The same things were measured in two ways. Each way mixes the same 5 hidden numbers, adds some noise and spreads widely along 2 directions of its own, which tell nothing about the thing.
Some things both ways: the first way, then the second way.
[  6 -17 -12 -15  -3   4  -1   2  -9   0 -15]
[  9  -8  18 -29  26  23   8  -6]

[ 11  31   7  -5  37   0 -15  -4  -3   4  -1]
[ -7   5  -7 -34 -16  -5  38  14]

[ -1 -20   6  20 -11   9   8 -28 -11 -14  15]
[ 12  -9 -20  13  38  -3  -2  19]

[ -5  -5   6 -16 -11 -21 -20   1   0   7 -21]
[ 16  -1  23 -30  18 -29 -15 -15]

[ -9 -15  -2  -8 -15 -11  -1  11   9   8 -11]
[-11   2  25 -13   7 -16  -4  -4]

[-3 33  0 -9 23 -9  2 -2 -7  3  4]
[  7  -4 -22 -14  20   2  14   4]

[ -7 -31  -7   5 -16 -14   6  -3   5   1   0]
[ -3  13  24   8  20  -8 -36  -6]

[ -3  -2   9  22   0   9   9 -13   2   2  21]
[ -8   9 -14  14  -3 -15  -1  15]

[  9  15   0  10  38 -13 -10   0  11  -1  10]
[-12  24  12   9 -16   2  -4  -2]

[ 11 -20  -9  -1   1   5  -4  -4  -8 -16  -4]
[ -8  -9  18 -20  16  31  21   9]

[  4  -6  -6 -19  13 -25 -25  -2  -2   6 -23]
[  2 -26  22 -26  29 -10  31  21]

[  3 -28  -2   3   0 -16 -17   1  11   7 -12]
[-8 -9 38 13 28 -7 10 19]

[ -5  25  13  -1   5  10   5 -10 -12  -8  10]
[ 10   9 -28 -23   0  -4   3  -3]

[ -1 -10 -16 -17 -17  10   8  16   0  -1 -11]
[ -6  12  19 -37 -17  22  -5 -29]

Other things, the second way, with their names:
(216): [  1  -2   1  11  15 -25   1  15]
(377): [-14   7  -5 -16 -19   0  14  -6]
(197): [ -6  -4  -7  -1  -3 -20  38  34]
(261): [  4   2  -2  -8  12 -23  -7   3]
(151): [-12   2  33  14  17   2 -15   1]
(275): [-23  18 -13   3 -25  16  -9  -5]
(47): [ -5   6  -1 -14  -6  -2  12   8]
(81): [-16  13  14   8  -9  -3  -8  -6]
(159): [ -3  -2  32  22  31 -20 -19   9]
(350): [ -6  -2   8  -3  18  15 -11  -7]
(240): [ -4  16  -4 -44 -19  11   3 -27]
(126): [-12 -15 -11 -21   0  10  42  14]
(245): [ -7 -10 -23 -10   9  19  39  23]
(69): [-15  14  19  -3  -9 -21 -13  -6]
(63): [  7   3  -6 -50  -1  10  -1 -19]
(344): [ -3  10   4 -16  -1 -15  -9 -10]
(237): [-12  23  14   8 -17 -49 -15  -1]
(453): [  6   7  -3 -44   3 -10  -9 -27]
(170): [ -3  10  34 -26  -4  20  -3 -23]
(256): [-16  19  -1   2 -20  -3   7   8]
(111): [  4   3   8 -24   7 -24  -4   1]
(155): [ -5  -1   0 -23   4 -12  12  10]
(166): [ 14   4  -5  -3  27 -27 -36 -18]
(331): [ -1   5 -19 -31 -10  10  16   5]
(257): [ 10   7  -3   3  15 -15   8  16]
(388): [-30  15  10 -12 -40   1  24   0]
(32): [ -2  -1  33   9  24  -7 -18   2]
(234): [  2  16  22   6   7  13 -15  -1]
(346): [  9   5  18 -49   7  12   3 -26]
(356): [-28  17   6   1 -25   6   1 -14]
(394): [ 10  -2  24 -22  27  11 -10   2]
(67): [  6  -8   8  -6  33  -4 -17   4]
(186): [ -8  10  15 -27 -21  -6  11  -6]
(135): [ -4  -1 -17  -7   6 -23  -2  -1]
(247): [ -2  -5  12 -23  11  16  29  10]
(131): [ 12 -12  15   7  39  -8  -3  16]

Some of these things the first way, each followed by its name:
[ 5  6  3 16 27 -1  0 -7  3 -2 18] => (256)
[  0 -37  -4   9 -13 -15  -6  -7   3  -1  -5] => (32)
[  3 -29 -22  -7   7 -21   1 -13 -12  -6  -8] => (394)
[ -4   2   5  15  -7  16  24   6   6 -11  22] => (275)
[  3   9  -7 -12  -9  21   7  11  -1   4  -7] => (240)
[  3 -21 -25 -12  -3  -1   2  12   5   8 -15] => (170)
[ -7   7   6 -12   2 -23 -12   0  -1  10  -8] => (111)
[ -1  25   1 -11  10   0   3  12  10  12   0] => (377)
[  2   3  -9 -25  -7   2  -6  13  -3   3 -23] => (346)
[ -2 -35  -4  11  -6 -27 -13 -11  10   5  -4] => (159)
[ -8   5   6 -19 -26   4   0   5  -8  -2 -11] => (453)
[  1 -15 -16   7  18  -2  15 -16  -6  10   9] => (47)
[ -6 -10  -8   8  16 -20   4 -17   1  11   8] => (216)
[  4  32  19   4  17   8 -16  19  14  -4   4] => (388)
[-5  0  4  3 -2 -7 -5 -6 -2  7  3] => (261)
[ 2 21  3 -9 12 11 -2  8 -1  4 -5] => (126)
[ -2  -5  11   7 -10  -3  -9   5   9   2   2] => (69)
[ -6  19  22  12  11 -19 -18   4  18  13   9] => (237)
